The rows are grouped in 4 ways, from coarse to fine. Each group lies inside one group of the grouping before and may be the whole of it. The rows also spread widely along 15 directions, which tell nothing about the answers.
(in the rows, 128 means zero)
Some rows, each with its group in each grouping after it:
[136 177 136  95 108 138  68 106 140 156 169 111 149 125 116 109  77 125
 112 141 138 174 104 128  91  96 124 110 156 133 143 112 153 153 114]
zoriv Z_220 vip rupi
[ 98 108 120  97 118 126 174 102 124 171 112 120 175 108  86 154 142 131
 121  81 144 131 109 103 140  90  57 148 120 160  67 166 146 115 127]
zoriv Z_220 vip Duri
[117 155  98 103 129  98 121  82 110 178 172 166 122 125 119  86  93 131
 180 146 160 159 156 100 132 112 126  89 131 144 119 164 141 131 125]
liv Z_687 Volad Melo
[128 145 129 112 135 175  69 115 143  75 138 113 138 104 101 106 102 140
 148 160 134 161 142 149  77  80 148 123 133 125 166  82 122  88 116]
liv Z_578 dip kulor
[123 116 167 157 132 134 112  54 139 100 165 128 104 130  90 163 119  95
 130 130 121 121 101 130  71 105 154 107 142 131 191 124 120  98 139]
zoriv Z_220 Nemub Rumeb
[134 118 161 100 126 165  73 151 143 126 103 140 194  84 113 118 139 165
  82 112 139 128 126 119 133 103  87 137 158 158  79 114 176 133  80]
zoriv Z_520 dorar bak
[106 154 142  64 109 150 125 102 146 157 158  74 165 149 141 155  92  83
 171 126 107  83 113 107 115 141  72 106 132 105 117 125 176 110 116]
zoriv Z_220 Gofut Kop
[122 152 142 149 163 107 164 104 208 117 125  91 101 181 126 147 120 107
  97  87 118 109 111 137 147 149 123 170 109 196 118 126 118 120 164]
zoriv Z_520 Zonak deme
[149 143 125 140 128 187  71  87 152 118 148 114 149 111 115 140 122 122
 138 147 103 157 130 149  71 131 133  96 128  85 167 118 103 151 120]
liv Z_578 bazir gano
[130 166 112 116 133  75 165 150 144 168 103 112 101 174 146  98 107 138
 117 101 140 133 112 147 161 118 116 163 116 161  88 155 154 156 177]
zoriv Z_520 Zonak tofib
[115 119 163 143 142  94 107 130 158  89 127 121 113 141 115 114 129 131
  88 127 129 119  84 124 104 122 163 142 136 185 138 104 119  92 132]
liv Z_578 dip foges
[123 124 130  96 103 158 157 101 138 169 149  88 146 125 100 123 147 119
 147 115 105  89 140 108 106 126 102 134 110 138 108 131 117  88 122]
zoriv Z_520 dorar vekad
[110  97 116 119 127 123 116 172 144  92  90 112 149 109 124 174 144 136
 124 111 115 177  56 149  81 115 116 111 112  95 123 100 106 144 153]
zoriv Z_520 Kemu leb
[133 158 105 165 134  93 117  97 117 121 145 157  83 163 117 143  75 130
 119 142 157 181  88 151 108 108 171 132 148 145 177 128 128 162 172]
liv Z_578 bazir bagub
[166  96 152 163 125 155  99 155  84 129  67 167 158 136 144 172 168 159
  90 141 113 110  88 149 137 159 118 135 181  74 109 142 147 148 109]
liv Z_578 bazir bagub
[116 142 148 112 137 129  99  80 158 142 162 122 106 156 147 116  99  97
 152 138 105  57 130 103 114 146 129 102 146 135 142 129 164 115 152]
zoriv Z_520 Kemu leb
[164 140 175 173 156 145 119  86 110 108 115 148 127 180 135 133 130  89
 130 137 131  65 158 140 146 160 138 157 162 127 148 161 135 168 134]
zoriv Z_520 Kemu leb
[107 124  88 110 124  98 171 129 102 172 107 123 143 160 128 141 135 135
 144 127 135 147  90 113 144 141  99 133 125 132  82 159 110 117 158]
liv Z_578 dip foges
[119 133 107 137 139 107 138 117 138 142 101 106  93 154 118 111 131 137
 118 121 114 148  87 147 100  99 140 141 124 133 124 142 100 127 211]
zoriv Z_520 Kemu leb
[146 133  84 113  99 137 165 150 105 187 138 141 135 113 110 116 128 164
 120 108 152 105 160 110 146 129 117 166 112 148  99 131 145 175 132]
zoriv Z_220 Nemub Rumeb
[129 138 115 128 115 161 130  77 141 148 134  93 109 152 134 181  86  95
 148 113  97  75  97 153  85 126 102 133 126  74 159 135 172 175 193]
zoriv Z_520 dorar vekad
[131  86 131 170 142 100 186 144 118 109 120 167  97 155 125 183 166 127
 140 118 137 100 111 113 148 183 155 137 126 141 135 122  89 108 126]
zoriv Z_520 Zonak deme
[157 146 143 104  98 175 104 152 157 101 159  98 135  86 106 114 118 130
 150 123 119 122 163 157  73 106 143 128  91 107 165  78 135 139  82]
zoriv Z_520 dorar vekad
[129 111 149 144 148 114 110 109 142 154  84 151 117 142 140 145 147 147
  95 114 108 126  78 136 136 125 104 112 166 121  94 168 155 115 160]
zoriv Z_520 dorar bak
[123 132 117  97 104 183 129  97 157 140 167  91 131 105  96 156 113 128
 146 120 109 107 135 123  86 107 113 127 115 119 148  92 144  93 120]
zoriv Z_220 Nemub Rumeb
[146 149  96 111 112 164  77 138 107 154 115 104 137 119 134  85 109 137
 147 142 115 124 133 152  75 112 125 123 121  70 137 131 128 215 192]
zoriv Z_520 dorar bak
[113 115  92 118 137 171  86  84 139 130 123 140 142  95 118 150 109 142
 154 137 117 142 119 131  91 104  97  94 133  87 134 132 145 135 161]
liv Z_578 dip kulor
[102 160 123 101 159  90 146 133 130 100 145 129 141 155 121  87 105  99
 179 137 171 139 169  95 158 140 130 133 115 193 118 125 104 116 125]
zoriv Z_220 Gofut Kop
[148 136 154 152 150 113 131 130 117 109 100 171 124 151 114 139 139 151
 104 136 156 175 119 146 161 109 141 148 173 163 116 137 129  91 101]
zoriv Z_520 Kemu leb
[166 150 125 103 100 162 143 131  89 179 132 144 144 130 124 123 128 144
 161 138 141 126 168 142 148 117 108 136 144  94 113 145 157 128  89]
zoriv Z_520 Zonak deme
[140  99  89 174 153 209 129  98 130 116 104 147 125 115  84 187 172 169
 111 143 110 167 120 134 108 135 135 142 152 107 141 106  51  90 151]
zoriv Z_220 vip Duri
[116 128 128 125 109 106 149  64 137 181 142 107 103 136 111 154 111 106
 132  96 109 117  79 137  88  93 103 110 120 105 136 175 160 143 185]
zoriv Z_220 Nemub Rumeb

New rows, each followed by its group in each grouping:
[ 95  96 102 116 132 134 125 101 145 141 112 142 153  97  97 168 133 164
 110 113 133 175  75 115 113  89  91 114 139 148  95 130 135  80 136]
liv Z_578 dip kulor
[142 103 125 155 116 153 123 100 129 118 157 172 110  73  82 171 138 146
 139 122 134 166 128 140  80  98 147  98 122  99 174 120 110 126 100]
zoriv Z_220 vip Duri
[131 128 134 106 109 136 120 145 133 165 146 107 113 149 142  77 128 137
 113 132 108  12 142  88 123 160 146 156 133 159 112 105 150 133 153]
zoriv Z_520 Kemu leb
[139 187 113  97 102  97 148 139 144 140 172 120 138 152 139 164  63 106
 158 123 157 182 114 152 136 136 114 122 107 128 141 119 164 161  78]
liv Z_578 dip foges
[124 103 167 111 117 126 108 122  91 131 140 152 167 119 119 132 145 113
 152 140 143 111 119  99 114 132 121  97 155 122 125 132 133 114  88]
zoriv Z_520 Zonak deme
[140  86 142 145 104 108 165 133  68 177  92 135 137 129  96 105 198 145
 112 117 125 117 101 121 111 116 130 140 129 124  93 181  81 125 150]
zoriv Z_520 dorar bak
[109 111  93 127 140 121 127 115 184 160 110 131 125 111 133 166 120 157
  99  87 108 128  80 125 122 131  86 122 112 130  87 141 163 156 168]
liv Z_687 Volad Melo
[101 125  87 109 140 115 132 171 147  95 121 117 136 138 137 150 128 139
 160 143 128 180  94 118 117 159 137 106 110 133 122  84  80  93 130]
liv Z_578 bazir gano
[102 120  88 114 151 143 100 124  82 112  85 146 165 141 137 141 114 130
 173 157 141 153 110 121 126 130 101 112 155  93 113 135 125 143 174]
liv Z_578 bazir bagub
[126 126 134 113 104 150 135  86  79 145 152 121 158 156 137 166 105  73
 194 144 120  59 129 113 108 162 102 108 135  72 151 149 156 156 125]
liv Z_578 bazir bagub
[169 168 176 120  89  93 162 151 112 158 140 109 138 172 120 132 127 114
 104 119 144 155 103 157 136 121 136 157 138 145 121 141 139 126  67]
zoriv Z_520 Kemu leb
[132 118 142 113 110 138 119 136 170 152 120  85 135 126 151 126 147 119
 128 104  73  60 106 131  96 161 107 111  97  94 111 136 146 141 136]
liv Z_578 bazir gano
[154 132 156 148 161 152  97 164 152  75 113 166 128 132 131 125 132 161
  96 138 152 111 158 129 163 150 155 164 161 178 127  78 140 112  86]
zoriv Z_520 Zonak deme
[111 126  83  97 111 131 132 158 128 176 124  87 138 149 124  97 138 159
 101 133 114 113  92  94 110 142 130 155 130 163  87  98  93 128 185]
zoriv Z_520 Kemu leb
[117 103 107 121  86 113 125 151 129 147 153 120 145  94  82 139 134 172
  72 119 144 178  60 110  74 100 148 137 119 173 125  85  99 117 115]
liv Z_578 dip kulor
[147 148 109 125 136 186 111  86  75 145 121 122 153 145 112  98 124 113
 169 159 134 100 183 126 118 127 118 146 148  96 136 154 112 165 167]
zoriv Z_220 Nemub Rumeb
[117 121 138 137 147  92 165 110 107 106 127 171 116 149 121 155 116 106
 171 120 164 122 138 121 156 131 125 127 134 152 131 148 145 117 122]
zoriv Z_520 dorar vekad
[125 108 153 145 149 148 177  96 156  97 117  99 179 139  86 154 171  98
 123  99 129 102 148 113 140 154 100 170  97 185 102 141  75  93  94]
liv Z_578 dip kulor
[118 153  83 102 124 176  87 108 148 142 182 109 118 128 118 114  86 141
 138 159 125 110 144  96  95 139 148 126 140 147 157  66 123 127 159]
zoriv Z_220 Nemub Rumeb
[138  93 113 132 143 170 126 144  69 105  71 176 156 111 125 152 148 148
 165 137 146 105 154 135 144 125 103 142 152  84 111 138 146 147 136]
zoriv Z_520 dorar vekad
[149  91 168 147 122 124 146 122 118 145  97 142 146 113  99 130 203 138
 112 110 111 139 113 137 114 118 121 117 128 116 101 172  91 102 102]
zoriv Z_520 Kemu leb
[126 126 165 130  92 112 148  76 145 161 196  88 146 140  86 154 136  81
 117 109 122 134  84 107  70 133 134 111 110 156 155 131  83 125 103]
zoriv Z_520 Zonak deme
[108  95 130 104 120 115 127 167 132 106 109 137 142  94 125 128 132 149
 131 109 135  91 113 119 119 115 116 135 111 140 105 108 165 120 118]
liv Z_578 dip foges
[161 123  63 143 124 173 117 165 140 167 104 159  83 128 169 153 135 197
 126 150  88  97 127 146 138 180 137 126 139  60 119 107 143 141 160]
liv Z_578 dip foges
[136  70 130 156 110 182 126 128  91 109 118 143 152  96  92 195 167 138
 123 129 117 105 101 122  81 139 130 131 140  83 153 107  98 136 124]
zoriv Z_220 Gofut Kop
[147 144  92 114 122 141 116 206 125 114 121 143 132 127 128 136 125 186
 116 153 149 197 115 137 135 141 155 142 145 142 120  58 103 109  97]
zoriv Z_520 dorar vekad
[106 137  95 131 129 127 130  89 127 137 162 101  84 172 123 113  99 116
 150 161 116  85 110 104  91 144 167 136 131 148 162 104  98  94 196]
liv Z_578 dip kulor
[136 134  88 114 119 161 141 102 143 172 149 166 141  91 104 137 107 160
 130  98 152 113 178 113 149 105  93 147 119 156 103 136 175 172 121]
zoriv Z_520 Kemu leb
[130 123 116 156 160 190 114 108 143  88 103 132 118 123  97 127 118 149
  98 119 138  67 163 128 127 112 136 200 142 167 139  97 136 142 175]
zoriv Z_220 vip Duri
[ 92 137  72  86 140 160 142 132 176 128 114  78 165 145 139 195  95 126
 144 109 113 130  89 118 130 156  65 144 110 124  88  94 147 129 157]
liv Z_687 Volad Melo
[111 126  52 115 149 188 138 103 124 132 115 150 153 109 100 176 111 155
 156 127 149 165 146 116 141 115  86 144 136 122 112 114 120 136 157]
zoriv Z_220 vip rupi
[107 128 151  95 142 136 155 147 116  96 102 127 154 157 119 150 119 130
 138 127 159 100 131 113 174 118 103 174 160 184  92 102 168  51  97]
zoriv Z_520 dorar bak
[135 125 176 127 101 112  97 160  92  83 134 101 128 138 108 122 115 112
 105 141 141 118  74 142  65 101 177 148 147 130 176  83 132 134 129]
zoriv Z_220 Nemub Rumeb
[127 149 123 159 133 103  94  74 104 165 142 129  96 164  93  86 111 139
  73 152 140 165  72 116  85  91 174 143 177 174 153 141  86 136 205]
zoriv Z_220 vip rupi
[129 121 170 132 139  89 129 131 135 115 122 165 116 148 156 150 117 107
 138 112 136  72 117 124 152 149 122 117 145 133 123 145 191 145 114]
zoriv Z_520 Kemu leb
[135 116 147 169 186 155 102  84 157  78  96 162 138 130 125 146 134 110
 130 116 132 101 158 136 142 141 113 137 141 140 131 150 131 168 151]
zoriv Z_520 Kemu leb
[115 132 120 110 159 160 118 100 182 114 138 140 133 105 124 120 110 127
 164 105 133  84 188 114 143 125  98 126 108 153 117 122 162 134 133]
zoriv Z_520 Zonak deme
[147 129 128 162 132 122 131 125 102 144 104 151 142 156 116 130 141 148
  86 130 144 131 111 127 147 143 135 164 156 159 110 148 118 152 135]
liv Z_578 bazir bagub
[116 121 100  96 107 148 153 113  90 169 143 151 149 120  97 161 117 158
 135 133 158 143 122  99 145 102 103 140 163 149 104 119 157  82 110]
zoriv Z_220 Nemub Rumeb
[101 141 122 140 168  84 133  94 141 100 146 150  85 165 132 106  92  98
 168 132 152 101 143 107 135 139 152 124 125 178 148 132 126 132 181]
zoriv Z_520 dorar vekad
[103 158  83 123 149 158 115  97 143 106 151 105 155 166 116 151  73 111
 131 142 150 127 126 103 127 153 121 163 137 181 140  85 115 153 164]
liv Z_578 bazir bagub
[141  81 155 138 114 175 130 103 136 123 111 138 136  74 103 141 168 137
 144 100  94  53 154 140  98 109 106 122 104  87 129 149 160 114 109]
liv Z_578 bazir bagub
[103 128 107  87 133 140 137 120 104 159  89  86 149 169 140 130 132 125
 162 147 103 111  91 119 124 134  89 131 146  93  82 145 131  77 171]
liv Z_687 Volad Melo
[116  93 177 114  95  54 146 163 129 157 139 132 136 126 129 153 164 122
  98 104 119 125  41  96 110 151 128  91 131 140 103 134 127 100  83]
zoriv Z_220 vip rupi
[141  96 128 131 119 157  92 138  56 144  98 172 175 116 122 140 143 160
 117 153 145 116 109 112 125 133 118 133 180  97 105 136 147 151 114]
liv Z_687 Volad Melo
[108 159 115  85 131 166  86 113 184 100 162 108 165 115 134 165  64 114
 154 126 130 130 129 122 115 130  92 111 123 137 140  78 183 133 100]
liv Z_578 bazir bagub
[ 81 135  98  96 137  78 123  81 121 155 159 117 101 149 134  95 101  95
 208 153 120 136 104  98  86 126 134  64 112 110 137 156 106 107 190]
liv Z_687 Volad Melo
[ 90 141 128  96 161 105 115 129 153  76 116 109 131 157 156 124  81  92
 180 131 135  90 124 121 131 138 110 122 116 140 126 115 167 120 157]
liv Z_578 dip kulor
[101 112  85 121 140 102 100 110 111 159 136 204  90  85 116  88 103 177
 143 133 159 129 140  93 127  83 136  97 149 151 121 144 167 141 182]
zoriv Z_220 Gofut Kop
[111 134 139 102 123 122 126  78 157 181 167 121 144 120 100 102 124 131
 105 108 131 100 135  80 132 116 103 127 138 198  95 144 152 101 122]
zoriv Z_220 Nemub Rumeb
[130 116  96 137 155 163 137 103 174 114 117 181 132  95 132 208 128 150
 168 111 123 164 147 144 154 144  85  90 120  96 119 138 154 109  91]
liv Z_578 bazir gano
[137 139 115 127 105 108 172 158  47 118 126 109 167 172  99 105 125 106
 142 145 181 124 134 118 128 141 151 193 116 164 129 124  77 167 125]
liv Z_578 dip kulor
[146 147 125 139 145 156 174  86 144 164 123 117 123 183 135 162 133 108
 147 118 114  83 152 130 169 172  97 155 135 127 110 157 129 120 140]
zoriv Z_520 Zonak deme
[118 140 104 100 140 155  87 123 147 131 138 164 134 102 141 150  86 151
 151 136 139 130 139 117 138 120 101 102 154 116 124 109 190 136 125]
zoriv Z_220 Gofut Kop
[115 114 118 125 135 170 111 136 124  81 137 122 159 130 108 140 128 132
 135 151 136 102 136  99 114 153 144 150 137 160 141  68 101 100 114]
liv Z_578 bazir bagub
[125 124 121 128 127 151 112 138 100 117 128 114 132 160 121 136 130 133
 134 165 128 128  98 118 102 142 155 138 160 126 146  84  87 100 151]
zoriv Z_520 Zonak tofib
[164 148 161 122 129 164 107 118 183 137 128 119 162  96 115 105 134 132
 104  87 122 100 180 145 133 119  92 148 107 149 103 143 166 173  86]
zoriv Z_520 dorar vekad
[ 95 132  68 116 160 107 122 145 133 113  97 118 138 149 148 111 115 121
 172 135 130 142 117 116 124 159 115 115 101 124 107 131  93 173 205]
liv Z_578 bazir bagub
[145 160 127 124 115 147 100 135 142 103 118 105 151 130 121 171  91 126
 121 124 130 195  86 183  93  99 115 131 127  92 153 109 150 164 115]
liv Z_578 bazir bagub
[161 122 136 121 107 141 114 108 102 211 108 157 123  93 113  78 165 174
 116 122 113 120 148 137 124  85 110 111 147  93  92 192 161 130 133]
zoriv Z_220 Nemub Rumeb
[150 139 157 163 133 130 128  67 111 126 158 133 134 157  97 137 136  86
 143 143 135 149 130 130 101 143 148 116 141 133 165 153  72 138 118]
zoriv Z_520 dorar vekad
[146 168 141 100  93 102 150  99 109 200 174 134 123 162 135 141  96 108
 161 133 140 143 118 130 136 126 112 101 146 111 130 160 168 126  93]
zoriv Z_520 Zonak deme
[122 128 106 106 146 164 137 150 121  90 120 151 175 112 106 136 119 141
 154 126 174 126 184 108 162 131 106 167 127 176 105  92 132 130  95]
zoriv Z_520 dorar vekad
[108 141 100  96 137 164 131 105 124 140 110 104 146 154 125 161 106 130
 159 138 124 144 106 133 127 110  88 132 152 108 111 119 140  95 164]
zoriv Z_520 Zonak tofib
[107 117  75  85 109 156 130 123 130 195 117 113 169 110 116 135 129 170
 112 117 120 125 104 100 128 120  72 139 132 137  64 132 146 124 150]
liv Z_578 dip foges
[143  97 129 154 126 188 109  87 112 116 120 140 180 100  83 179 156 134
 114 131 125 154 115 136  92 122 110 130 140 104 138 135  93 139 106]
liv Z_578 dip foges
[ 86 146  90 104 156 125 119 107 125 106 149 114 129 173 133 124  80  98
 177 155 148 115 126  88 123 153 131 129 139 165 138  95 107 127 188]
zoriv Z_520 dorar vekad
[170 144 141 109  96 158 169 130 110 192 108 129 146 144 137 155 133 137
 127 103 122  74 149 151 168 127  78 167 140  97  87 167 202 147  96]
zoriv Z_520 Kemu leb
[ 99 135 140 114 138 105 141 107 166 115 134 125 112 161 136 203  92 114
 131 116 128 148  60 132 134 124 106 112 153 147 129 110 171  70 128]
zoriv Z_520 dorar bak
[155 136 159 174 145  93 109 125 119 120 105 149  91 179 161 149 117 115
 111 138 118 103  81 158 125 165 155 128 157  94 148 153 151 169 152]
liv Z_687 Volad Melo
[116  97 135  80  92 138 109 147 112 155 118 111 138  99 141 109 140 142
 159 133  95  61 107 117  87 115 108  97 121  74 109 128 174  96 131]
liv Z_578 dip kulor
[119 123 171 128 116 110  96  77 116 118 162 138 144 109  78 117 120 108
 124 131 150 172  98 124  70  65 145 101 147 155 160 137 119 114 112]
zoriv Z_520 Kemu leb
[120 143 136  90  91  68 160 160 157 170 138 100 116 152 159 160 121 121
 143 108 100 147  56 140 119 145 106  86 105 100 107 136 161  96 102]
liv Z_578 bazir bagub
[108 152 116  89 124 134 166 106 216 136 154  83 123 149 148 213  92 106
 163 102  95 128  96 140 134 152  74 105  97 115 119 110 173  68  99]
liv Z_578 dip kulor
[135 129  90 118 107 115 171 165 125 182 129 129  96 149 132 144 142 173
 113 127 122 127 101 115 145 151 138 144 135 138 102 110 125  92 140]
zoriv Z_220 Nemub Rumeb
[139 106 109 127 114 124 173 182 115 132  87 126  97 138 148 130 141 156
 135 112 116  41 130 140 143 147 131 172 105 110 106 121 163 129 153]
liv Z_578 dip kulor
[140 135 139 159 149 144 136 116 157  99 126  98 157 160 108 137 155 108
 108 125 120 129 131 124 124 178 137 157 113 169 128 119  57 129 117]
liv Z_578 bazir bagub
[132 132  77 110  98 113 167 189  89 159 112  92 122 161 128 106 149 154
 140 150 121 141  97 130 111 153 152 156 106 114 109 108  65 119 158]
liv Z_578 dip foges
[121 143  80 110 122 158 146 143  99 132 127  91 138 159 105 113 124 136
 149 153 140 136 133 115 113 136 141 170 126 148 126  92  69 118 169]
zoriv Z_520 dorar bak
[128 166 105 142 133 130  99  77 171 154 136 124  93 152 132 152  70 140
  99 121 116 150  83 157 109 103 122 128 148 129 147 133 177 153 184]
liv Z_578 bazir bagub
[150  98 137 163 141 121 160 178 124 101  86 124 165 133 114 134 192 134
 103 106 132 117 128 126 135 186 135 172  94 147  93 131  61 166 106]
liv Z_687 Volad Melo
[156 136 152 151 131 213  52  55 122 117 158 116 192 118  88 144 123 107
 111 159 122 142 134 126  69 134 127 126 163 111 164 120  94 162  98]
liv Z_687 Volad Melo
[136 136 185 124 140 126 154  86 162 121 148 133 135 136 110 125 138  97
 151 104 133  84 177 119 155 133 109 130 119 174 116 155 149  80  70]
zoriv Z_520 dorar bak
[114 153  80 120 148 121  97 130 116 129 110 144 105 154 142  97  76 158
 131 154 151 129 119 128 134 109 140 149 155 148 125 114 159 143 196]
liv Z_578 dip kulor
[158 137 191 142 123 127  95  93 114 122 161 142 144 132 109  89 148 107
 135 157 130 122 151 125 105 136 159 105 145 136 152 149 103 101  63]
liv Z_578 dip foges
[140 151 160 140 109  78 118 108  95 152 168 123  83 167 108  77 121 118
 116 159 137 139  97 123  88 110 195 120 157 155 168 132 101 101 145]
zoriv Z_220 Nemub Rumeb
[140 116 165 162 134  83 155 142 132  85 121 139 102 143 112 136 146 107
 128 109 139 126 112 149 111 125 166 141 107 146 153 134 104 138 126]
zoriv Z_520 Kemu leb
